The groups are shells around one centre, one inside the other: the same stretched ball of 3 dimensions in 9 sizes.
In the rows, 128 means zero.
Known rows, each followed by its group:
[116  98 147 145 142 131 125 134  89 154 114 122 132 130 139 145 100 131
 163 117 166 112]
Mipe
[158 136 163 167 198 112  97  91  55 157 178 128 118 136 101 217  32  34
 170 109 211 175]
Zilog
[134 114 155 158 178 119 111 119  54 161 148 130 112 115 123 187  41  76
 182 114 203 135]
lura
[154 135 159 161 188 114 102  97  66 153 171 128 120 135 105 204  47  48
 164 111 199 168]
lugil
[117 129 113 108 113 130 143 153 138 120 118 142 105  92 139 104 126 151
 134 140 113  95]
Mal
[ 93  89 123 118 102 141 149 168 122 140  82 129 122 103 161  91 138 189
 153 132 124  67]
lura
[129 123 135 129 116 135 129 120 154 126 118 115 156 167 126 120 176 147
 107 122 111 138]
fezi
[115 126 112 102  82 141 147 145 192 107  99 124 146 144 139  74 211 189
  90 137  67 108]
lugil
[118  97 151 153 162 126 121 135  58 164 125 128 115 109 138 166  56 108
 186 116 194 110]
Zilog
[129 106 156 156 161 126 115 119  75 159 132 120 133 139 128 170  81 102
 166 112 184 133]
Mal
[116 123 115 106  85 141 146 142 188 110  99 122 149 148 138  79 210 186
  92 134  72 111]
fumo
[113 130 105  98  97 133 149 159 161 111 110 142 109  95 142  85 154 170
 119 144  90  90]
Mal
[115  95 147 145 140 133 126 134  91 155 110 120 135 133 141 142 107 137
 161 116 164 110]
lugil
[104  95 131 125 105 141 141 148 134 137  90 119 144 137 150 100 161 180
 135 125 120  94]
fumo
[132 148 112 107 116 126 137 138 155 110 136 142 110 106 125 112 138 133
 115 140 102 120]
Mipe
[139 154 115 108 108 129 134 123 183 102 136 131 135 143 116 108 180 138
  88 136  82 142]
sedal
[151 153 133 129 137 124 119 103 150 117 154 126 140 156 106 146 146 100
 103 125 119 166]
Tera
[ 90 102 105  96  73 145 160 175 169 117  74 132 126 105 162  55 188 218
 120 142  78  61]
lura
[135 133 132 127 120 132 127 117 156 121 129 120 149 160 120 125 168 134
 105 124 110 145]
sedal
[120 107 141 136 123 136 129 128 128 139 110 115 150 155 135 126 152 148
 130 119 132 123]
fumo
[105 105 122 118 113 135 144 159 121 135 100 134 115  99 150 104 124 166
 149 133 128  82]
Tera
[103 116 107  99  80 141 154 161 176 112  89 131 130 117 150  67 190 199
 110 140  76  83]
Tera
[ 93 100 111 105  93 140 154 174 137 128  84 137 112  89 161  77 145 195
 144 140 107  61]
fezi
[156 130 166 168 188 117  98  88  69 156 168 119 136 157 103 207  63  50
 158 106 199 178]
fezi
[152 149 139 140 165 116 113 109 101 133 167 136 112 122 107 174  77  70
 142 123 162 157]
sedal
[110 118 114 105  84 141 148 149 179 114  94 124 144 139 143  76 201 191
 101 135  78 100]
Mipe
[110  88 150 149 145 132 127 140  75 161 108 122 128 122 145 147  88 135
 176 116 177 102]
Zilog

New rows, each followed by its group:
[123 118 131 125 109 137 134 128 157 125 110 117 153 159 132 110 180 159
 109 124 106 126]
fumo
[159 162 134 131 147 120 114  97 146 116 167 129 134 154  99 158 132  82
 104 124 125 177]
Mal
[133 105 162 163 170 125 110 112  66 163 137 118 136 145 124 182  73  90
 170 108 195 142]
fezi
[104 118 106  96  75 142 155 160 186 108  88 129 135 124 149  62 204 204
 101 141  67  86]
Mipe
[159 156 142 142 168 115 109  99 107 130 175 134 118 133 100 180  82  60
 134 122 159 171]
Mipe
[142 119 161 162 178 120 106 105  66 159 153 122 129 141 115 192  61  71
 167 109 196 154]
Mal
[ 97  95 122 115  94 143 149 161 143 132  81 124 136 123 156  84 168 196
 133 131 107  78]
lugil
[153 159 130 129 155 116 117 112 120 122 169 141 107 116 105 162  89  75
 130 129 143 156]
lura
[143 128 152 154 180 116 109 113  63 153 160 134 109 115 115 191  42  64
 173 116 196 146]
fumo
[128 138 118 114 126 125 135 140 134 120 134 142 106 100 128 122 116 127
 132 137 121 115]
sedal
[161 139 165 167 195 113  96  86  64 154 179 125 126 147  98 216  47  36
 161 107 204 183]
fezi
[124 121 132 131 145 124 129 140  94 141 132 138 104  96 133 144  78 115
 162 128 159 110]
Mal
[123 108 146 146 159 124 122 134  69 156 131 132 111 106 134 162  61 106
 177 120 184 114]
lugil
[121 122 125 118 103 137 138 133 165 119 109 120 149 151 133 101 185 165
 105 129  96 121]
sedal
[161 142 161 161 179 117  99  84  93 145 172 119 142 167  98 199  87  54
 138 108 179 187]
fezi
[134 129 139 139 161 119 120 128  83 143 148 139 102 100 123 164  60  89
 165 125 173 127]
fumo
[116 140  96  86  70 139 155 152 213  91 102 134 133 126 138  57 220 196
  78 147  45 101]
fezi
[168 157 153 154 181 113 100  83  98 136 185 127 128 153  91 201  77  40
 134 114 174 192]
lura
[121 139 106  97  87 136 147 145 191 101 111 132 132 128 133  78 196 175
  91 141  67 110]
Tera
[139 118 157 159 179 119 109 113  58 159 152 128 117 123 119 191  46  71
 176 113 201 144]
lugil
[153 161 127 125 151 116 119 113 126 118 168 142 107 115 106 157  96  79
 125 132 136 155]
fezi
[114 139  95  87  81 135 154 160 189  98 108 142 114 100 140  67 184 183
  99 149  64  91]
fezi
[149 163 120 117 138 119 125 119 145 111 161 142 108 114 109 140 116  95
 114 136 118 148]
fezi
[ 98  88 131 125 104 142 143 155 127 141  83 120 139 129 155  97 154 186
 143 126 124  83]
fezi
[152 130 161 163 182 117 102  95  72 153 164 123 131 148 107 199  64  58
 158 109 194 170]
Mal
[130 123 139 139 155 122 122 130  86 144 141 135 109 106 127 158  71 100
 163 124 169 123]
Tera
[106  90 142 141 139 132 132 149  78 157 105 127 119 108 149 137  87 142
 177 120 171  91]
fezi
[143 147 128 121 116 130 126 110 174 111 137 120 153 168 113 122 184 130
  88 126  95 157]
fezi
[126 131 124 121 137 124 132 141 112 130 135 143 100  92 131 134  91 119
 149 134 141 110]
fumo
[100  94 127 120  99 142 145 155 140 135  84 121 141 131 154  91 166 190
 133 128 112  85]
fumo
[105  97 130 126 112 138 140 151 122 140  95 125 132 122 150 107 140 170
 145 126 129  90]
Tera
[133 112 154 155 164 124 114 116  75 156 139 123 128 134 125 173  75  93
 165 113 184 137]
Tera
[145 121 161 160 168 124 107  98  89 152 149 115 147 165 112 183  96  82
 147 108 178 165]
fezi
